The same things were measured in two ways. Each way mixes the same 8 hidden numbers, adds some noise and spreads widely along 6 directions of its own, which tell nothing about the thing.
(in the rows, 128 means zero)
Some things both ways: the first way, then the second way.
117,128,131,132,143,104,120,103,127,139,131,136,132,135,140,120,136,120,131,132,103
95,146,151,109,139,140,135,152,115,137,116,132,118,95,154,130,133,142,131,119,116,141,112

113,153,139,128,155,127,133,110,111,119,121,136,149,118,141,125,145,116,134,135,102
134,146,161,103,126,123,116,125,119,153,141,116,101,119,143,146,140,141,148,113,137,137,125

128,142,138,127,135,108,129,125,124,138,130,129,123,122,119,110,133,120,135,143,134
127,135,130,142,135,139,145,125,133,133,119,122,122,118,130,119,129,122,119,129,139,122,131

87,128,128,153,122,103,125,98,124,148,150,142,132,112,132,140,152,142,132,126,100
138,153,210,154,114,109,136,96,143,151,129,158,120,89,127,151,128,105,118,148,132,148,127

129,134,108,123,130,101,114,83,79,103,128,150,109,138,117,138,119,99,119,105,129
111,114,121,138,112,135,155,125,133,98,138,153,147,134,109,127,123,131,119,137,118,119,143

170,196,154,119,144,145,114,146,118,122,104,102,119,87,88,112,134,130,118,148,136
164,150,145,154,128,119,104,106,120,134,143,130,133,148,109,149,117,148,157,153,152,127,144

118,145,140,174,95,101,72,87,114,155,107,125,109,109,110,160,159,126,104,134,114
143,128,170,141,105,128,127,136,160,145,129,126,135,124,149,146,120,128,124,126,147,134,102

150,133,145,156,117,113,102,93,133,144,105,125,98,139,94,140,159,110,105,141,129
139,124,138,137,151,126,121,114,113,139,131,165,117,116,115,138,117,118,147,136,125,129,139

121,143,146,138,138,103,110,101,114,127,127,122,123,118,124,134,146,131,137,133,113
136,132,162,123,127,118,115,133,136,112,124,136,117,136,117,159,107,136,130,124,145,146,121

113,92,125,133,124,97,102,95,152,148,117,131,116,154,139,141,145,127,127,129,104
121,105,124,120,135,146,133,128,119,127,119,116,119,119,147,139,127,116,142,104,134,130,115

112,119,151,119,149,94,108,103,131,120,132,129,140,142,134,128,128,133,134,127,127
132,127,164,111,121,125,138,146,147,117,120,130,116,138,123,146,111,138,120,115,160,126,112

134,136,92,112,152,112,125,110,122,123,128,128,99,130,123,139,135,133,124,125,123
140,104,126,157,112,144,127,123,155,135,122,106,140,130,157,136,126,110,122,117,139,132,103

129,124,124,73,166,116,140,162,132,126,144,126,143,105,143,122,91,164,165,118,114
120,140,114,118,125,116,127,123,129,127,111,90,122,134,135,105,146,121,103,120,130,129,115

124,136,136,125,112,136,131,104,110,123,119,136,123,103,113,133,145,128,132,116,92
132,111,120,134,132,132,117,119,100,103,132,123,141,130,113,145,116,119,160,134,135,121,144

133,158,178,151,168,104,157,135,135,140,143,111,138,129,116,129,141,120,150,162,107
120,175,184,126,129,109,110,118,117,133,147,130,100,95,116,137,141,131,124,143,118,137,156

111,124,101,68,160,135,135,148,128,118,143,145,133,110,141,126,112,174,140,104,134
141,113,112,109,124,107,120,125,140,116,135,132,119,155,101,118,127,121,110,118,127,118,140

138,155,132,126,144,99,110,126,116,130,120,105,121,100,128,134,116,125,145,143,111
110,149,143,128,113,124,123,115,121,112,145,106,112,125,127,122,154,137,117,126,121,124,142

141,144,174,121,139,120,133,135,129,129,123,110,138,98,118,120,137,140,151,140,102
102,135,81,113,151,127,106,137,85,105,142,118,106,126,124,94,150,129,130,130,108,106,141

108,130,133,130,133,127,120,142,155,157,113,123,138,111,139,124,142,155,121,151,113
126,172,177,123,142,104,116,118,117,138,105,125,116,115,121,129,133,138,123,138,138,144,120

146,165,113,93,161,137,122,154,128,127,127,118,113,99,110,125,120,153,125,131,146
145,141,97,161,132,127,124,95,132,150,130,135,131,144,134,116,140,131,122,151,125,137,119

122,134,140,107,128,136,126,131,137,137,131,134,134,104,118,137,137,164,131,116,108
159,103,142,106,129,123,107,159,143,134,117,110,132,135,134,159,96,119,145,109,154,134,111

139,133,129,108,130,129,120,115,111,125,126,152,129,118,124,124,116,121,137,110,108
124,137,152,110,136,110,129,114,109,136,122,137,123,113,114,122,136,120,135,127,122,126,139

130,138,139,159,137,104,122,112,128,150,122,136,122,137,126,128,141,102,124,148,109
119,164,199,107,131,121,128,137,130,172,133,131,99,74,147,134,146,127,129,118,115,140,137

101,116,71,96,129,112,113,127,115,136,131,153,114,102,158,118,111,151,128,112,125
134,129,126,145,129,130,145,101,142,151,119,132,121,120,130,116,141,111,110,127,121,133,130

143,131,137,106,160,124,158,121,118,113,134,129,114,158,100,135,122,105,138,121,148
110,110,120,79,140,135,141,165,127,111,129,132,105,117,120,135,113,123,124,101,121,127,140

120,162,164,116,162,142,159,148,136,131,138,114,132,111,101,135,148,148,146,143,139
139,139,108,150,132,114,119,103,129,111,117,129,127,154,116,127,123,126,111,146,142,140,111

119,131,148,140,115,93,110,109,130,153,144,128,126,91,128,119,139,147,149,133,98
114,127,146,150,127,137,132,121,127,136,137,136,119,95,144,115,143,104,122,130,120,116,128

Other things, the second way, with their names:
<456>: 124,95,91,117,117,127,123,127,113,111,160,115,122,136,125,95,151,106,129,116,121,82,147
<514>: 144,135,108,147,122,116,114,98,113,116,133,109,145,145,104,127,131,126,137,149,129,128,152
<475>: 92,136,161,92,133,126,136,164,130,92,91,127,133,131,120,139,113,158,114,106,129,143,112
<539>: 118,148,161,111,130,122,123,130,124,120,128,113,103,114,122,144,131,134,123,116,128,142,141
<52>: 136,123,137,120,127,121,134,129,137,146,132,154,127,127,128,128,127,124,127,130,126,128,122
<120>: 106,125,115,115,121,121,140,120,112,105,131,150,139,137,114,127,132,140,126,137,111,135,131
<667>: 127,90,81,137,111,161,149,135,146,128,142,134,155,145,143,143,118,139,139,123,113,137,128
<292>: 135,135,128,135,136,118,123,139,137,128,123,146,131,124,119,124,115,122,116,145,130,130,123
<381>: 130,123,115,125,119,122,111,134,133,102,114,104,146,164,127,137,118,149,125,121,138,140,107
<239>: 139,111,105,154,118,121,137,115,153,115,117,115,133,147,122,100,133,101,90,128,140,109,117
<166>: 167,117,116,150,132,127,115,104,131,129,131,131,135,155,112,148,109,126,149,138,150,131,132
<672>: 128,138,143,134,138,134,122,137,131,109,101,106,131,127,125,156,104,133,128,125,142,154,125
<506>: 127,113,152,118,107,132,149,141,149,120,138,115,133,124,110,118,132,121,117,109,128,96,167
<503>: 129,131,133,135,141,123,107,125,118,134,131,135,121,115,126,120,135,119,133,129,112,123,136
<399>: 121,121,117,114,140,146,130,156,123,156,124,135,133,115,159,124,130,140,148,117,117,131,110
<320>: 131,118,155,134,108,128,141,116,140,141,136,141,142,124,130,134,133,125,133,126,127,123,130
<140>: 119,144,129,114,142,121,128,134,109,108,119,140,132,144,100,127,120,160,138,133,130,124,142
<31>: 105,106,115,146,103,141,160,106,133,120,117,119,157,128,146,110,148,113,116,123,119,120,111
<260>: 131,116,135,118,114,117,110,135,115,99,134,104,140,139,117,136,122,124,141,125,142,114,133
<69>: 127,121,131,128,123,114,122,131,127,100,125,141,138,137,112,141,112,123,122,137,132,135,121
<76>: 122,116,124,121,144,138,133,126,110,135,123,136,117,104,137,136,124,109,144,122,122,135,127
<172>: 140,121,133,131,123,133,130,129,144,138,108,107,130,142,150,138,122,129,128,115,155,138,92
<513>: 126,138,137,128,137,126,131,149,134,149,133,149,119,97,137,117,127,114,117,140,121,124,124
<512>: 116,134,125,114,146,123,127,129,110,112,106,114,118,127,118,116,130,124,122,120,133,123,127
<55>: 91,126,133,109,121,126,148,148,126,91,120,151,137,133,117,124,124,147,109,126,118,127,119
<4>: 156,111,125,147,142,124,110,125,136,138,127,144,128,133,123,130,114,109,134,131,138,119,124
<422>: 124,138,103,144,125,128,127,113,137,125,122,127,128,143,137,125,134,136,109,137,122,151,105
<18>: 121,131,137,115,125,122,142,110,116,126,147,140,112,117,109,124,143,121,131,125,116,118,162
<280>: 148,119,129,126,122,125,136,107,142,159,126,137,118,140,145,130,134,122,129,119,146,135,96
<231>: 119,124,129,122,110,130,132,167,150,125,120,112,143,121,151,123,121,126,109,128,139,125,99
<418>: 149,115,68,146,132,144,136,118,132,136,104,122,164,175,140,139,109,153,144,140,146,151,92
<302>: 126,122,136,145,123,113,138,111,142,114,113,122,122,123,116,101,137,92,90,128,137,110,123
<435>: 113,162,174,112,146,101,125,111,111,129,116,182,111,115,109,146,124,143,125,144,115,162,118
<669>: 142,149,125,155,133,129,139,88,136,163,104,106,117,129,150,111,149,119,113,130,145,139,102
<38>: 148,119,141,136,124,127,138,93,134,133,140,139,120,130,104,151,123,115,137,126,129,139,159
<22>: 126,135,153,126,111,119,145,116,144,127,123,148,147,142,113,140,124,148,122,132,122,143,131
<115>: 99,109,110,104,119,141,130,176,119,97,127,114,154,130,138,126,120,143,135,117,120,114,119
<183>: 106,130,155,123,123,131,140,155,127,110,128,128,130,104,126,114,129,122,117,124,129,102,136
<495>: 121,113,91,120,120,130,143,133,141,122,121,115,134,146,131,102,139,124,104,117,126,114,120
<343>: 127,90,111,127,109,124,136,139,142,99,130,111,139,139,121,105,129,98,107,116,139,92,127
<94>: 127,169,152,109,147,131,127,139,124,166,117,146,118,121,142,151,122,174,147,131,124,166,116
<428>: 144,117,169,138,126,142,124,142,136,157,129,129,136,101,151,149,116,118,155,122,139,126,122
<678>: 141,140,132,129,130,117,142,119,140,138,125,152,127,144,107,120,125,140,117,138,134,124,134
<525>: 129,127,112,142,112,131,124,118,119,123,161,124,134,123,122,125,138,123,138,145,117,113,157
<450>: 147,129,124,152,136,131,132,115,135,145,125,125,111,115,140,125,124,99,121,139,150,128,113
<186>: 127,115,158,114,113,136,151,133,147,139,126,132,135,117,136,144,124,127,129,110,129,133,127
<187>: 129,132,133,108,130,120,139,123,135,130,136,149,111,128,108,134,125,130,120,124,117,139,147
<532>: 121,92,83,127,116,165,144,157,126,119,126,100,164,140,155,135,116,139,154,119,136,120,116
<559>: 128,141,170,138,125,122,126,121,129,131,144,162,125,115,115,141,126,135,134,140,120,130,145
<698>: 108,176,159,125,136,97,122,125,120,116,118,156,113,120,115,123,132,142,99,155,123,148,111
<535>: 123,147,148,123,135,125,140,122,143,146,106,136,113,130,137,123,134,139,107,120,132,146,102
<370>: 161,124,113,149,112,116,112,95,135,139,147,138,140,159,125,141,126,132,141,147,137,137,119
<8>: 119,130,109,126,120,133,121,137,123,117,143,119,131,130,133,132,130,136,131,136,119,132,132
<82>: 147,138,124,158,122,124,114,115,142,135,123,140,147,154,135,140,118,147,130,148,138,147,101
<75>: 127,118,175,138,116,106,148,100,137,113,103,156,148,132,102,121,127,112,111,128,136,117,120
<132>: 127,126,124,134,134,148,133,142,123,133,120,119,140,130,143,133,120,144,147,124,141,123,118
<632>: 129,108,89,96,104,134,132,149,138,123,155,100,130,159,129,115,140,147,128,107,128,105,139
<554>: 126,139,120,125,125,124,133,131,135,132,118,101,122,140,135,102,143,133,109,124,143,113,116
<558>: 126,110,92,118,124,145,123,163,131,123,126,85,140,138,149,119,125,132,133,114,140,112,117
<541>: 127,125,122,107,132,123,117,140,127,156,120,111,121,124,158,107,146,125,127,110,128,120,97
<365>: 118,130,134,126,134,149,148,139,138,133,127,162,132,120,133,158,106,151,136,130,116,159,130

Some of these things the first way, each followed by its name:
127,119,103,113,142,110,131,88,87,93,111,158,121,132,163,115,125,104,135,119,102 : <512>
119,160,109,119,148,142,122,133,121,140,136,144,122,122,104,132,124,120,115,123,148 : <22>
127,121,149,137,157,109,142,106,128,120,130,131,124,159,124,158,136,121,126,134,109 : <8>
72,123,121,124,119,132,127,101,113,138,139,161,148,114,142,142,142,142,132,105,104 : <120>
135,151,148,90,158,129,122,143,119,118,137,135,146,113,120,123,98,138,140,113,130 : <632>
114,126,119,125,132,104,88,128,147,158,121,123,119,119,133,131,130,147,121,138,139 : <535>
97,142,92,123,143,146,144,116,114,136,144,156,117,129,113,138,144,123,113,115,145 : <667>
117,110,142,124,138,97,129,108,129,122,126,125,126,132,130,134,135,145,136,127,114 : <450>
138,122,123,130,151,111,136,111,127,121,117,127,98,161,107,156,136,118,117,132,148 : <239>
118,145,106,100,156,157,134,112,97,100,112,158,123,136,128,131,137,115,113,113,138 : <418>
113,126,183,141,128,130,141,113,136,139,131,133,142,137,104,144,153,126,131,132,110 : <456>
126,127,139,107,146,133,158,117,112,113,139,142,127,135,108,134,127,129,139,111,128 : <343>
158,158,168,98,149,133,138,159,133,131,138,116,134,98,96,114,111,146,152,133,122 : <558>
127,145,143,170,105,84,78,89,112,157,128,135,109,116,107,137,140,107,124,133,126 : <365>
97,157,140,121,159,155,166,133,131,138,148,131,137,134,94,127,152,122,127,133,151 : <55>
121,148,121,102,148,133,118,139,123,130,131,127,134,90,132,129,126,157,140,123,114 : <381>
88,136,134,147,107,129,115,109,129,153,124,150,147,99,142,106,163,140,123,140,104 : <132>
104,107,128,128,130,131,149,110,148,147,127,135,119,151,119,143,154,132,119,129,116 : <76>
138,122,138,87,168,130,137,131,149,130,153,140,125,159,103,119,117,130,131,114,142 : <75>
120,119,115,99,127,114,87,117,134,130,129,139,122,115,126,138,116,162,117,101,122 : <52>
108,130,128,111,154,142,156,133,138,125,133,127,129,132,111,153,136,155,117,124,132 : <231>
133,123,121,111,134,117,136,137,136,138,129,117,106,122,107,141,124,141,131,133,143 : <302>
153,153,91,91,141,128,124,127,104,106,112,117,101,109,104,116,105,127,115,125,142 : <183>
134,144,187,156,157,118,141,131,141,144,124,124,137,157,104,133,144,104,132,157,134 : <554>
132,142,162,115,153,124,129,139,145,142,137,115,132,126,107,128,134,135,141,135,130 : <172>
124,157,103,115,126,143,101,127,108,128,103,139,111,107,109,127,130,130,100,126,162 : <678>
125,152,152,129,140,138,128,124,122,132,128,132,128,113,110,124,151,132,128,135,125 : <166>
122,145,100,112,133,128,132,107,88,106,118,140,121,103,130,138,122,131,120,116,106 : <525>
88,143,101,134,146,143,153,94,97,124,141,174,129,140,128,121,149,93,121,118,130 : <186>
156,118,107,102,133,103,89,103,130,115,109,130,98,128,131,134,128,158,110,115,119 : <4>
